There are 3 ways to turn a row about zero (a turn may also mirror it). The second row of each pair is the first, turned, with some noise. The first 27 pairs use one turn. New pairs use 2 turns, one after the other, and a turn may come again.
Known pairs, each followed by its turns in order:
-21.3 -57.5 -34.0 12.7 9.0 -9.6 -0.9 -1.1
20.3 49.8 -1.1 -19.0 -32.5 -10.3 -27.1 14.8 -> P

-22.4 -0.2 -3.5 21.4 2.9 -5.3 -10.5 15.9
-2.8 7.3 16.3 -25.1 10.9 2.8 -2.0 15.0 -> U

20.4 4.5 26.8 16.7 -23.2 14.1 -26.3 -21.0
24.4 -34.2 -12.0 -6.3 27.0 6.6 -21.8 -14.2 -> P

-3.5 28.8 -23.6 -4.7 -22.6 14.3 -18.8 -12.1
-13.2 -6.7 -25.1 0.1 21.7 -7.3 38.0 9.8 -> U

-3.0 0.1 4.7 -27.1 2.5 1.9 -24.5 -5.5
-18.3 -17.5 -9.7 -22.1 -3.2 1.4 -7.7 16.4 -> P

-16.1 -16.5 5.7 -6.1 -11.8 -12.5 27.5 -35.0
-40.3 9.5 -11.8 19.6 -20.0 -5.4 -22.3 4.7 -> U

27.7 -8.9 -7.3 -22.6 -10.5 -25.4 -33.2 -6.3
-1.2 -47.8 6.8 25.2 -2.7 18.3 15.8 -2.5 -> U

8.6 1.1 8.8 -4.0 25.6 -3.0 18.3 45.8
-18.9 12.4 19.2 9.4 -18.2 33.4 24.4 -10.2 -> P

6.9 -38.4 -28.7 -19.1 -29.8 12.1 -18.5 46.8
-30.8 48.6 -7.6 -31.4 -21.3 -19.5 19.8 -32.9 -> W

3.2 0.1 -6.0 -9.7 -28.9 -19.5 -2.6 -3.3
-7.0 -6.4 -13.7 0.5 10.6 -3.9 15.5 -30.1 -> W

7.0 -36.0 -5.4 -2.6 -6.3 -30.1 -22.0 34.4
16.5 -24.8 42.5 6.4 -3.6 13.8 -7.5 24.2 -> U

-18.7 10.5 -11.2 10.8 3.0 -3.8 -0.3 18.0
-11.8 -3.3 13.2 6.3 -20.2 2.9 -11.3 -9.4 -> W

13.4 -6.9 18.1 -0.7 -13.2 35.1 -5.9 -34.9
31.1 -1.5 -3.8 -0.5 14.5 -30.4 22.8 21.7 -> W

-18.2 27.7 -20.5 -7.8 -8.4 14.0 12.1 -21.6
-5.0 -14.0 12.2 13.3 8.3 -43.0 7.5 13.2 -> P

13.1 6.4 13.3 1.7 14.1 -1.1 -23.3 -23.2
21.2 -16.2 -8.8 -4.9 -2.9 12.2 17.7 17.4 -> W

13.6 -0.9 37.3 4.2 -3.5 1.1 -36.4 -16.1
-8.0 -36.5 2.4 -21.9 -23.0 0.7 9.1 -24.8 -> U

21.5 -13.1 -37.3 5.0 8.5 39.2 11.4 11.5
4.2 17.2 48.2 -19.7 -1.1 -13.3 -5.0 -24.5 -> P

2.7 30.7 -6.2 -36.2 6.8 0.6 -5.9 7.8
-43.0 -18.0 5.7 -4.4 6.7 -2.7 16.4 8.7 -> P

-16.8 10.2 -43.1 -10.5 17.2 -38.3 -1.2 0.7
-11.5 11.1 -3.7 15.6 34.8 42.7 -6.3 24.9 -> U

4.6 -20.7 2.4 -14.9 24.5 14.3 13.1 19.7
23.5 21.2 20.3 11.0 -13.7 3.0 -6.8 -14.1 -> U

7.1 4.1 -23.4 37.5 3.5 34.0 -17.5 12.0
7.1 -3.4 34.1 8.3 -10.6 -9.4 -34.3 -31.3 -> P

18.6 -24.6 -14.5 9.6 -1.8 7.5 7.1 5.8
10.8 23.7 10.2 -15.5 2.7 1.1 -4.6 -17.3 -> P

28.0 16.0 14.1 -8.0 -17.2 -1.0 -5.8 18.1
-9.4 1.8 21.1 -6.9 13.7 13.2 31.2 -8.2 -> W

-1.6 8.9 -21.8 6.8 -43.9 6.4 16.8 16.3
-22.3 11.2 12.5 22.6 -2.2 -28.6 15.4 -35.9 -> W

8.3 -2.4 -30.9 -3.0 -1.1 5.3 -11.3 -3.1
6.7 19.6 -14.3 8.8 -18.8 1.3 9.0 -7.1 -> W

-12.9 28.8 -18.4 -34.2 1.8 17.1 7.9 16.4
18.3 29.8 -23.2 9.5 0.4 14.6 33.3 12.4 -> U

-22.1 19.8 7.6 -10.4 -9.1 18.3 28.3 12.7
3.8 7.2 34.5 6.6 13.6 -14.3 -24.1 -16.7 -> W

New pairs. What belongs after each?
5.7 -15.9 20.8 -31.3 -49.2 10.8 17.4 -17.7
14.2 42.8 -11.6 37.0 24.1 3.7 -26.6 9.9 -> U P

8.9 16.6 5.0 12.1 12.4 20.3 -15.7 -9.0
21.8 5.1 -16.6 -19.7 0.1 0.4 -6.0 10.3 -> P P

15.9 -7.0 7.0 -1.8 50.5 -22.2 -10.5 1.7
20.3 8.1 -12.8 18.9 10.6 -36.6 -1.6 -34.9 -> P W

-23.3 7.6 -10.7 6.5 28.8 -22.4 5.6 -32.1
41.5 -0.8 14.5 -1.2 -30.5 -6.3 -21.1 -0.4 -> U W

-58.0 1.8 2.7 30.2 -23.3 -16.3 35.5 -28.0
10.6 -13.2 21.1 -18.3 -44.9 16.1 -22.9 -55.4 -> U W

-11.1 -10.2 -18.0 2.1 18.4 -4.5 16.2 -9.1
-3.4 -27.6 1.3 14.4 -14.4 -4.4 -8.0 -6.3 -> U P

26.3 -0.9 4.1 10.6 -15.2 7.2 -24.7 -25.5
-30.2 7.3 22.0 18.7 -11.3 5.5 -24.7 2.5 -> U U

16.1 -2.5 -39.1 -10.9 26.3 18.2 21.6 2.3
12.4 -4.2 -31.1 -34.6 34.6 -11.8 16.4 -1.4 -> W U

-1.9 9.0 -39.4 -8.3 3.3 -4.2 3.1 3.7
11.7 -17.5 2.1 29.3 -12.4 -15.5 17.1 -1.1 -> W W

-7.2 -6.1 -5.6 -25.2 -2.7 6.8 36.0 -4.6
-7.8 8.0 4.9 17.5 1.2 15.2 36.7 3.0 -> P P

1.7 -20.7 -11.6 9.4 -2.3 -0.4 18.9 -19.5
11.7 -15.9 -23.0 9.4 10.4 12.4 -7.1 -2.6 -> P U

-19.2 -24.1 1.9 -4.1 28.7 -26.6 -7.3 -11.6
15.2 -40.5 15.9 1.6 -3.9 -0.9 -11.9 19.4 -> U P

-6.7 -1.5 -5.5 22.1 19.4 -24.3 -27.5 0.3
-27.5 -14.9 4.2 -0.4 18.9 -14.3 21.7 18.1 -> P U

2.5 4.3 -9.5 12.4 12.1 -18.0 -25.1 -21.0
18.1 9.5 -2.8 -15.2 0.2 -11.9 -26.5 18.2 -> U W

23.9 -23.7 -14.4 16.2 -17.7 29.8 -4.0 5.2
-5.8 -21.2 0.6 -6.0 -3.8 19.9 -45.9 -0.4 -> U U

-5.8 -4.8 -20.9 -10.6 -15.8 -12.7 -0.5 -25.4
-34.5 13.0 -17.1 6.9 -11.8 0.2 -1.6 -0.5 -> P P

9.5 1.4 -18.0 -12.1 -20.3 7.6 -21.3 -1.9
-18.4 -14.5 -12.5 -9.5 -22.4 9.6 -7.1 13.1 -> P P

-5.1 12.3 1.0 9.6 -6.4 7.2 33.0 -24.1
-30.3 -4.9 -9.8 16.3 18.9 15.6 -1.1 10.6 -> P W

18.9 -16.0 9.5 7.2 -1.0 32.1 -15.5 -15.2
-1.4 -19.7 6.1 22.9 -21.1 8.7 9.0 -25.5 -> P U

17.4 6.5 -18.6 -5.4 -15.5 -2.9 2.0 1.1
-13.9 10.4 -14.2 -4.2 12.3 -9.5 -12.3 -3.3 -> W U

25.4 23.1 12.2 55.3 -25.1 -13.9 -5.6 5.6
-30.4 -13.7 9.9 -11.8 40.3 -12.0 -8.8 -47.1 -> P U

64.9 -34.0 2.6 11.2 -37.7 -27.5 24.5 -5.1
-3.7 30.0 17.0 35.1 -57.0 -38.3 31.4 16.9 -> W P

-15.7 6.5 -16.4 -19.9 4.3 -23.0 1.1 18.2
-4.8 20.3 35.4 1.2 -10.1 -4.8 3.7 9.6 -> U W

12.2 19.7 3.0 18.5 4.4 -20.3 11.7 4.0
-7.9 17.4 20.8 -15.5 -3.4 -17.7 -3.7 1.3 -> W U

-17.4 -22.9 4.9 -3.9 18.8 4.4 23.1 -14.4
-3.0 -31.2 -8.9 21.6 8.6 -9.9 -13.8 6.4 -> U P

36.2 -4.0 0.5 -5.5 33.7 22.1 11.5 25.0
-16.0 -33.0 31.2 26.7 -3.2 14.3 15.3 0.8 -> W P

21.9 33.1 -24.2 -13.5 1.0 -2.0 -0.7 -16.7
29.7 -3.9 14.4 4.7 6.2 -18.4 6.5 -35.3 -> W P

-28.3 27.5 -1.3 -27.6 -31.0 -10.8 -10.7 -11.2
-7.0 29.0 40.1 20.8 -1.2 -7.0 0.6 19.3 -> U P

6.0 -12.6 13.8 -2.5 -28.8 11.5 43.9 8.4
-6.1 10.1 29.3 14.7 23.7 23.0 -1.0 32.0 -> P W

-1.3 -10.8 -15.5 41.0 27.2 2.2 -9.0 -3.6
-8.2 3.7 -1.1 -13.6 -18.3 35.0 4.1 -32.5 -> U U

5.4 -22.5 17.2 31.7 42.7 -10.7 -11.1 16.3
-3.9 21.2 26.7 -35.8 -18.7 -14.1 -6.0 -28.7 -> W W

20.6 23.1 10.1 -9.6 -1.7 -10.6 -2.0 13.9
14.8 7.7 12.9 0.6 15.0 -12.6 -11.0 22.6 -> W W

-35.8 -4.1 7.7 -10.2 32.1 26.5 9.7 5.4
2.7 1.3 -53.4 -11.9 -5.6 -2.5 15.2 -3.5 -> U U

-8.4 -17.9 -1.1 -40.3 -0.5 -6.8 17.7 3.0
-5.4 17.3 32.6 -0.4 9.8 10.3 -18.7 -19.7 -> P W

22.6 -10.3 -25.0 -45.5 12.3 -17.6 -22.2 -31.5
-2.2 -0.8 0.6 19.1 -10.8 -51.0 -16.9 44.3 -> U W

9.8 -10.0 24.6 -12.8 54.0 18.3 -39.7 11.1
20.9 -1.8 16.9 -39.0 33.9 -4.3 -14.6 50.9 -> P P

-32.5 -0.6 1.9 -6.6 -22.2 5.4 11.6 -22.1
-2.9 11.5 -37.6 -16.7 -3.2 -2.7 -8.8 -19.0 -> W P

-0.7 29.0 17.9 -9.2 -16.0 -8.8 -10.8 -5.1
2.0 6.2 -14.4 -6.1 27.2 -10.7 -0.6 25.9 -> W W

